Each cloud of rows lies close to a flat space through zero, with a little noise off it, and is much wider in some directions of that space than in others. After each cloud: how many dimensions does that space have?
(in the rows, 128 means zero)

[[185  58 123 117 131 112 174 105 118 132 117 150 133 104 126 116 119 129
  164]
 [126 101 124 104  77 149 120  67  80 115 152  98 164 122  68  96 113 137
  149]
 [135  93 107  87 117  87 134 138 173 145 146 194 163 152 109 213 159 142
  175]
 [169 116 126  69 124 147 139 113  58 156 154 112 181 128 119 110  99 135
   96]
 [161 138 125 173 139  95 143 172  81 126 120  86 159 136 183 102 180 138
  111]
 [120 149 100 126 122 176 102 132 195 116 153 195 150 153  83 193 131 132
  159]
 [130 185 129 131 126 114 161 127 114 120 137  84  93 125 175 116 157 137
  128]
 [131 155 120 131 146 142 133 110 146  64 157 131  89 144 122 144 115 129
  159]
 [105 106 181  75  93  87 111 177 169  85 158 184 131  78  63 188 129 121
  128]
 [200  40  84  76 107 137  65 124 100 160 152 144 186 159 145 161  70 127
  161]
 [101 111 176 101 104 119 163 105 137  78 110 155 130  53  40  43  49  88
  112]
 [153 135  66  87 171 152  84 112  87 123  70 141 138 106 152  86  62 145
  154]
 [124 152 170 125 131  71 152 149 144  92 121 118 156 111  96 153 139 116
  107]
 [126 167 144 144  96 128 154 181 138 102 150 144 134 128 154 139 106  95
   99]
 [149  50 124 122 157  79 139 146 145 182 165 136 173  98 142  85  70 116
  108]
 [111 123 119 125 101 165  63 111 125 149 106 107 164  88  80 132 138 157
  133]
 [121 118  86 215 177 128 124 155 110 157 123  89 131 119 115 161 238 142
   74]
 [137 140 145 209 106 130 131 136 136 140 135  86 135 117 129 154 189 103
   94]
 [114 129 133 140 119 127 117 162 161  91 133  65  46 165 137 114  96  96
  105]
 [136 109 110  79 106 135 167 127 140 130 164 109 109 136 122 122  70 123
  128]
 [162  95  65  70 157 155  78 113 117 119 136 171 160 137  81  85  88 130
  156]
 [128 158 101 109 147  91 109 112 170 133 119 197 161 119 167 171 106 133
  190]
 [157  74 153 164 140 123  95 135 171 196 169  44 110 141 157  54  90  96
   83]
 [107 176 142 105  98 142 109  80 133 130 125 152  43 133 173 145 183 134
  182]]
	17

[[ 97 169 130 184 107  92 153 138 128 146 128 115 139 201 136 130 156 183
  133]
 [110 109 112 126 101 140  93 137 119 167 166 149 153 109 149 157 160 152
  143]
 [153 138 119 112 101 155 127 146 125 120 177 129  97 118 138 148 131 157
  114]
 [113 130 131 113 128 127  92 133 152 133 125 147 130 193 110 128 130 155
  144]
 [138 106 169  99  96 135 101 106 122 124 100 142  82 121 158 102 170  76
  113]
 [127 160 106 162 146 125 125  84 136  53 123 119 118 153 131 118  77 160
  119]
 [164 133  99 106 178  88 157  88 142  30  99 112 189  92 143 131 133 136
  131]
 [131 114 119 123 101 154 144 125 152 112 101 159  80 137 152 123 177 115
   84]
 [124 112 176 106 148 137 124 152 122 131 151 114 170 175 119 133  81 151
  154]
 [165 160 131 137 184  91 180 170 139 150 165  82 156 129  62  90  83 141
  136]
 [124 120 126 110 139 121 177 142 145 147 177 150 172 156 125 110 153  83
  141]
 [104 140 131 149 101 104 130  94 117 125 137 112 111  80 191 144 154 125
  147]
 [124 131 129 135 122 122 118 130 123 148 120 128 145 174 123 133 134  91
  135]
 [145 112 143 123 160 124 176 162 159 108 122 104 170 150 144 140 122 173
  118]
 [100 128 132 117 145 133 152 126 149  95 150 137 179 190 139 149  98 154
  156]
 [153 150 147 125 128  84  79 140 144 147 105  88 114 165 122 126 146 140
  144]
 [138  59  77 148 180 182 156 133 140 155 166 168 195  46 106  97 107  73
  100]
 [120 155 142 119 107 102  87 166 126 184  74  95  72 139  91 153 137 166
  139]
 [156 119 147 106 133 137 172 116  38 123 125 143 183 101  71 100 117  33
  125]
 [ 68 147  97 135 144 131 147 116 135 140 167 154 152 141  99 136  79 125
  169]
 [158 143 130 151 137 117 191 121 133 103 179 108 129 106 148  98 129 117
  113]
 [180  97  65  67 162 160  80 109 178  58 156 169 144  63 128 124 138 155
  109]
 [ 88 108  94  97 101 169  90 117 123 141 142 159 139 112 158 198 129 106
  153]
 [ 68 106 188  81  87 139 153 124  81 127 108 170 140 151 133 141 146 121
  153]]
	13

[[143 182 109 144 132 118 126 147 136 142 125 156  73  80  65 106 111 141
  154]
 [131 171 127 146 115 147 144 156 114 101 105 148 131 142 141  97 130 113
   96]
 [ 96  95 138  86 123  92 120 101 142 123 171 122 170 157 130 139 107 120
  124]
 [167  90  85 128 116  89 101 163 137 124 146 135 104 113 114 128  92 116
  120]
 [134 157 114 119 119  82 111 107 119 109 170 137  78 141 114 144 109 130
  108]
 [146 125 133 139 148 120 128 124 137 126 127 126 117 129 135 138 118 126
  136]
 [137  89 128 107 108 139  99 100 142 138 114 131 115 135 128 129 140 124
  111]
 [ 87  94 138 121 116 143 128 105 117 127 145 149 142 121 161 145 142 137
  161]
 [169 101 163 120 154 167 134 175 137 185 120  81 156 139 134 169 113 123
  151]
 [112 145 111 121 143 141 122 109 163 109 133 153 125 115 134 164 118 142
  116]
 [105 112 126 103 133 135 128 103 120 104 165 145 174 150 146 175 149 155
  156]
 [163 146 113 145 145 150 119 133 131 133 124 112 130  97  91 127  83 146
  105]
 [ 62 124 133 150 124 141 124  72 163 104 140 152 156 149 108 114 136 124
  162]
 [107 133 129  90 153 114 155 101  58 188 117 118 144 122  71 116 174 113
  175]
 [106 112 151 130 130 121 146 124  98 134 123 148 141 115 151 153 156 101
  135]
 [132  95 128 101 104  98 131 139 124 179 128 126 144 109 131 145 107 105
  132]
 [155 177 113  95 152 101  96 170 114 133 156  99 108 135  97 111 102 131
  113]
 [148 148 148 125 134 100 123 161 144 185 138  71  99 107 118 141  84 121
  116]
 [154 162 128 127 122  97  94 120 136  77 167 149 129 151 158 157 103 148
  113]
 [156 146 103 103 140 122 110 119 113 130 122 131 138 120 139 129 111 143
  120]
 [115 135 131 108 114 107 146 103 132 127 135 152 124 134 146 128 112 128
  127]
 [153  78 138  99  89  85  89 158 128 125 120 130 148 126 185 129 172 133
  137]
 [158 137  87 158 112 110  89 100 116 108 124 124 127 109 104 134 144 155
  118]
 [ 95  99  79 148 125 140 134  52 127 118 157 152 142 145 110 119  51 115
  135]]
	17

[[185  81  85  75 101 118 130 153 136 143  76 166 197 110 183 133  91 180
   96]
 [142 121 121 137 144 152 132 163 118 125 106 165 165 121 114 121 114 127
   70]
 [120  89 136 163 140  60 183  99  90 121 130 125 100 112 122  99 130 142
   80]
 [168 140 106 121 115 119 149 117 127 137 133 146 153 121 157 134 134 105
  124]
 [157  47 119 113 103 114 162  96 105 122 136 120 126 113 108 102  85 216
  126]
 [124 141 138 126 128 107 134 113 137 123 158 130 126 128 120  90 151  94
  132]
 [146 140 107 122 122 118 167 104 116 138  64 138 119 135 159 144 117 199
  105]
 [100 141 139 163 123 110 130  81 144 117 161 139  96 134 125  70 118 141
  187]
 [125 100 120 122 145 133 111 173 132 105 121  94 104 111 104 180 134 174
   94]
 [208 194 145 122  91  80 234 109 118 116  61 112 144 149 196  75 168 111
  102]
 [124 144 131 115  76 120 142  67 110 111 104 108 119 160 156 136 111 184
  171]
 [104 181 156 161 146 157 137 110 113 122 130 118  94 163 106 150 108 123
  163]
 [113 201 124 119 122 103 191 110 118 106  79 149 120 177 149 177 112 116
  113]
 [123 137 105 126 159 170  92 162 107 142 152  79 115 102 119 183 109 131
  147]
 [133 107 125 128 159 163  86 147 118 136 107 105 126 103 124 156 146 174
   93]
 [ 79  59 144 154 189 153  94 103 132 118 141 133  96  98  96 130 116 195
  119]
 [157 116 137 124 177 141 107 141 121 123  75 122 131 138 138 141 128 185
  134]
 [ 74 144 168 146 138 136  90 125 158 143 167 126 108 137 118 118 157  43
  166]
 [123 112 133 129 118  88 139 122 125 110 145 155 128 138 110 127  96 144
  105]
 [105 121  99 128 121 108 134 146 141 143 144 127 122 110 131  63 119  99
  178]
 [178 171 172 144 108 118 145 138  60 149 136  66 146 136 162 173 123  62
   98]
 [ 89 105 128  99 115 124 114 126 163 133 151 142 117 125 106 136 128 127
  119]
 [126 108 131 188 142 177  69 145 100 138 180  56  76  98  69 156 184 127
  135]
 [101 119 179 143 120 116 172  62 121 144 100 159 113 161 144 121  90 145
  132]]
	16

[[130 120 147 128 117 103 134 134 123  99 156 105 126 155  96 125 123 113
  141]
 [ 94 107 132 109 118 102 128 137 110  87 157 126 122 145 138 130  78  95
  136]
 [141 116 188 127 126 169  95 129 159 148 133 152 146  91 131 127 148 110
  132]
 [133  87 133 136  49 172 109  99  81 134 136 125 122 178 103 154 123 134
  146]
 [120 118 124 125 117 139 117 114 120 128 122 141 123 123 144 143 114 125
  139]
 [124 152 106 117 161  74 156 133 135 110 141 111 117 119 129 122 116 126
  128]
 [117 124 114 118 113 105 144 137  96 116 143 100 120 167 106 121 124 133
  112]
 [125 148 140 106 148  88 146 149 152 111 162 118 137 119 113  95 127  99
  122]
 [140 152 108 141 140 150 125 116 138 166  81 145 131 102 144 128 155 166
  121]
 [114 139 151 100 159  95 112 126 162 103 150 143 124  97 148 125 116  79
  152]
 [105 117 117 109 107 104 146 137 104 103 159 115 125 154 122 117  92 111
  121]
 [146 184 166 138 209 121  96 128 217 148  71 172 146  37 159 113 179 130
  155]
 [101 132 126 160 106  96 129 124  99  89  72 122 130 162 110 129 104 173
  165]
 [132 146 124 109 166  88 142 133 141 123 154 110 114 114 127 127 136 115
  118]
 [115  96 110 107  88 129 145 140  98 103 187 111 125 177 115 120  93  88
  114]
 [124 105 113 117  85 165 122 117 108 140 143 139 130 148 133 130 117 112
  122]
 [102 116 126 102 112  96 134 126 102 100 160 116 115 147 127 131  93 105
  132]
 [100 126 126 106 129  90 140 138 114  99 153 118 123 136 129 119  94 110
  125]
 [150 121 154 134 120 139 119 115 138 134 141 125 127 121 111 140 143 124
  143]
 [143 132 139 148 127 143 125 124 147 132 111 139 139 111 125 127 133 138
  144]
 [120 141  81 137  82 119 155 122  81 134  97 107 129 184  95 109 133 176
  120]
 [113 118 102 115  88 129 124 108  91 126 127 125 116 164 124 137 117 129
  135]
 [106 120 144 125 111 145  93 110 119 131  95 156 128 118 150 142 119 133
  149]
 [143 146 111 163 143 169 129 145 146 160  69 143 151 122 134 109 164 169
  106]]
	9

[[105 139 119 112 135 128 118 132 111 106 136 142 113 137 155  96 105 109
  114]
 [138 131 161 140 113 139 123 124 107 158 124 137 124 148 135 126 137  64
  149]
 [119 115 137 120 129 131 138 112 134 150 125 146 132 158 133 141 104  99
  126]
 [135 137 122 143 138 115 131 131 149 156 126 143  87 142 111 150 129  87
  157]
 [119 125 117 131 118 126 128 126 137 141 131 124 101 131 129 127 132 109
  136]
 [168 131 124 138 134 142 149 114 121 150 135 143 109 137 138 154 121  99
  148]
 [137 141 129 117 119 110 134 146 106 137 136 103 109 155 126 145 136 111
  124]
 [133 149 124 120 143 120 136 130 124 118 130 127 128 145 125 130 111 133
  130]
 [125 106 120 125 118 121 138  97 121 157 118 162 103 140 165 145 109  52
  138]
 [ 95  77 130 124 120 118 137  99 154 142 112 155  95 100 149  97 122 103
  129]
 [165 175 149 130 120 123 122 131 104 120 132  87 142 143 120 123 138 119
  157]
 [128 104 112  94 136 138 152 105 119 118 134 146 118 108 161 103 113 148
   93]
 [111 152 136 138 127 157 136  80 113 129 126 147 132 135 130  86 123 131
  120]
 [138 137 144 127 136 151 138 106 133  96 140 126 131 147 115 134 116 153
  122]
 [130 140 133 143 115 142 120  99 111 164 136 144 167 129 104 108 153 144
  108]
 [120  86 126 115  94 119 135 138 137 157 125  77 126 121 137 150 147 137
  113]
 [134 166 107 147 140 124 121 136 106 135 142 113 109 116 144  81 113 140
  132]
 [126 131 127 120 133  95 131 159 151 134 133  87  91 128 119 110 120 133
  149]
 [126 136 129 147 123 113 111 143 142 106 137 109 131 145 106 149 122 136
  148]
 [107 135 115 100 124 128 129 141 119 141 124 124 127 111 136  85 145 133
  111]
 [148 125 116  99 148 119 117 125 145 108 141 126 142 102 110 128 136 181
   90]
 [118 101 123 121 125 114 123 126 143 118 137 131 132 129 118 144 127 150
  105]
 [141 159 129 137 147 152 118 120 148 124 126 140 129 123 107 125 131 130
  143]
 [123 118 151 132 134 125 120 112 139 118 114  98 143 125 132 139 112 155
  110]]
	15

[[ 89 120 153 109 129 137 114 101 139 111 109 152 126 106 137 133 122 134
  117]
 [114 121 150 108 110 123 127 106 153 108 112 162 130 101 109  91 166 112
  113]
 [ 86 101 151 124 169 177 107 129 127 102  91 120 131  92 153 160  94 146
  106]
 [130 120 124 135 160 153 134 144 118 133 139 109 135 141 145 155  95 144
  122]
 [ 58 117 172 134 137 120 102 104 130 106  52 146  98  52 145 130 115 128
  134]
 [183 151  84 147 104 105 136 154 111 155 170 100 131 179 116 129 135 122
  151]
 [168 138  97 113 106 133 130 136 132 134 173 123 149 175 113 121 151 123
  123]
 [107 133 134 136 127 118 114 122 119 130 111 124 115 117 141 147 109 136
  143]
 [105 133 142 143 117 101 117 119 125 122  86 133 103  88 130 118 134 117
  146]
 [147 134 119 124 132 127 143 130 125 143 162 129 138 162 128 135 118 137
  128]
 [153 130 127 137 122 108 152 136 133 134 130 132 124 123 108  92 156 111
  130]
 [158 129 115 118 125 133 146 133 134 135 167 132 146 161 116 118 140 126
  119]
 [104 120 141 114 125 138 115 113 137 112 111 141 129 111 128 127 133 127
  118]
 [ 86 120 148 116 141 147 108 112 129 115 109 137 126 112 150 155  99 145
  121]
 [ 71 109 184 123 138 118 128  98 153 101  59 169 105  42 125  91 147 114
  115]
 [153 133 113 124 119 127 136 135 129 135 153 126 138 150 118 120 141 124
  125]
 [102 106 159 109 153 155 137 113 149 109 118 156 137 101 130 117 129 133
   97]
 [ 98 120 152 108 110 126 114 103 151 100  96 159 126  90 115 100 159 112
  115]
 [136 128 128 146 130 117 136 139 125 131 114 121 119 112 120 112 137 118
  134]
 [ 64 116 170 137 152 122 117 107 127 115  66 143 101  64 151 140 100 137
  133]
 [195 150  99 141  93  77 165 144 132 154 162 129 127 154  88  72 184  97
  143]
 [138 128 118 132 134 137 127 139 121 133 139 115 134 142 134 139 118 134
  129]
 [152 142  99 130 113 122 123 139 116 141 158 111 134 166 127 144 123 129
  140]
 [158 131 126 131 118 109 153 133 140 135 141 138 130 129 102  85 164 109
  123]]
	5

[[160 154 144 168 132 106 169 198 131 103 125 129 175 133 103 139 117 110
  140]
 [127 166 117 133 111 113 115 106 108  97 142 136 137 131 119 129 208 149
  169]
 [116  86 123 140 150 121 121 118 105 175 163  89  80 115 147 132 150 153
  101]
 [104 142 120  88  66 145  91 139 147  99 125 183 118 157 124 157 118  73
  114]
 [125 140 162 121 118 127 141 147 125 107 125 181 195 112 143 100  81  80
  143]
 [144 117 132 139 131 122 137 135 148  94 128 113 113 139 114 139 156 140
  116]
 [115 104 154 129 103 114  90 170 119 145 109 166 156 134 117 127 125 101
  122]
 [146 116 103 153 116 116 109 102 106 150 136 138 127 135 139 108 177 114
  127]
 [157 145  75 151 115 116 118 121 136  60 113 111 117 160  99 182 202 103
  140]
 [ 84  97 149 104 104 126 102 115 122 157 117 178 143 124 145 101 105  99
  131]
 [108 130 125 126 151 134 132  99  99 128 142 104 118 111 114 118 177 150
  147]
 [127 132 141 107  88 144 150 142 167 142 120 152 109 151  97  87 116 159
  107]
 [119 162 173 102  97 138 132 202  99 189 178 132 108 119  94 109 144 228
  124]
 [124 124 141 108  67 134 131 153 170 131 126 183 124 157 122 106  92  97
   88]
 [137 112 104 140 140 121 135 141 109 123 126 111 136 124 119 153 132 103
  127]
 [108 104 148  95 123 136 152 124 112 141 152 146 139 101 134  89 101 128
  116]
 [137  79 144 140 178 138 100 149 107 125 114 108 137 113 146 165  98  80
  116]
 [166 116  49 135 113  98 138 165 170  81  88  90 115 156  99 216  95  98
   95]
 [138 129 154 151 107 109 118 189 143 157 124 174 173 136 158 129  48  72
  104]
 [ 96  67 115  55  65 135  94  78 137 110 105 220 113 160 161  97 128 109
  168]
 [138 179  94 168 175 135 135 119  99 163 148  29  86 115  85 159 193 193
  124]
 [102  80 137 102 113 114  61 116 124 112 105 157 128 131 146 147 145 113
  129]
 [131 123  92 151 131 122 138 136  95 108 146 121 125 140 128 166 161  75
  150]
 [130 114  73 120 140 142 147 120 105  93 142 103 133 113 127 177 100  38
  109]]
	13

[[127 163 123 131 123 179 148 119 129 107 129 103 110 133 114 168 135 117
  130]
 [142  37 148  97 144 128 162 171 136 176  92 179 183  76 134  89 108 136
  108]
 [ 97 114 122 129 125 128 125 101 169  98 119  94 110 140 144 129 133 131
  109]
 [144  91 112 119 138 116 138 162 145 133 125 126 133  90 125  79 133 151
  149]
 [111 127 123 135 140 119 128 116 122 135 133 147 133 139 127 132 137 130
  121]
 [109 154 133 149 122 106 115  88 113 109 147 106 120 170 145 131 139 130
  131]
 [145 137 130 129 108 138 149 128 113 115 133 109 123 134 132 122 130 138
  146]
 [133 164 134 139 122 118 105 120 114 121 139 113 120 143 129 140 124 122
  139]
 [119 175 148 147 128 136 124  95  86 124 143 125 141 164 132 159 132 116
  132]
 [148 114 146 134 121 103 139 112 105 126 114 171 141 152 121 111 146 152
  125]
 [141 139 112 131 105 117 130 133 125 114 143 120 104 136 126 123 134 136
  139]
 [147  88 142 104 110 132 151 158 119 162 107 168 148 110 127 133 105 121
  102]
 [164 101 126 114 114 105 126 172 125 143 128 124 137  93 133  83 112 142
  152]
 [126 122 127 132 134 111 117 110 140 118 113 158 115 148 116 126 147 140
  115]
 [145 149  98 124  87 104 116 171 113 145 177  93 104 115 148 121  97 113
  151]
 [ 89 120 119 143 120 119 146  64 142  97 121 166 103 193 130 153 168 137
   79]
 [112 117 158 115 159 174 125 130 152 132  92 120 151 104 121 163 105 104
  101]
 [163 192 167 139 121 154 107  97 125  72 103  71 106 154 113 150 140 136
  153]
 [125 133 115 126  99 116 118 132 148 106 144  56 102 127 159 112 114 124
  138]
 [160 140 142 126  83 120 141 122 112 112 125 126 111 155 131 131 129 136
  125]
 [162 119 112 123 126 110 130 160 125 128 134 122 127 105 119  86 134 151
  163]
 [135 130 119 136 117  77 111 138  93 153 161 147 136 137 143  97 123 136
  149]
 [143 162 143 118 122 159 113 153 123 137 128  97 128 108 124 165  95  99
  133]
 [150 119 165 113 139 151 138 139 115 158  85 204 153 126  98 166 118 115
   90]]
	8
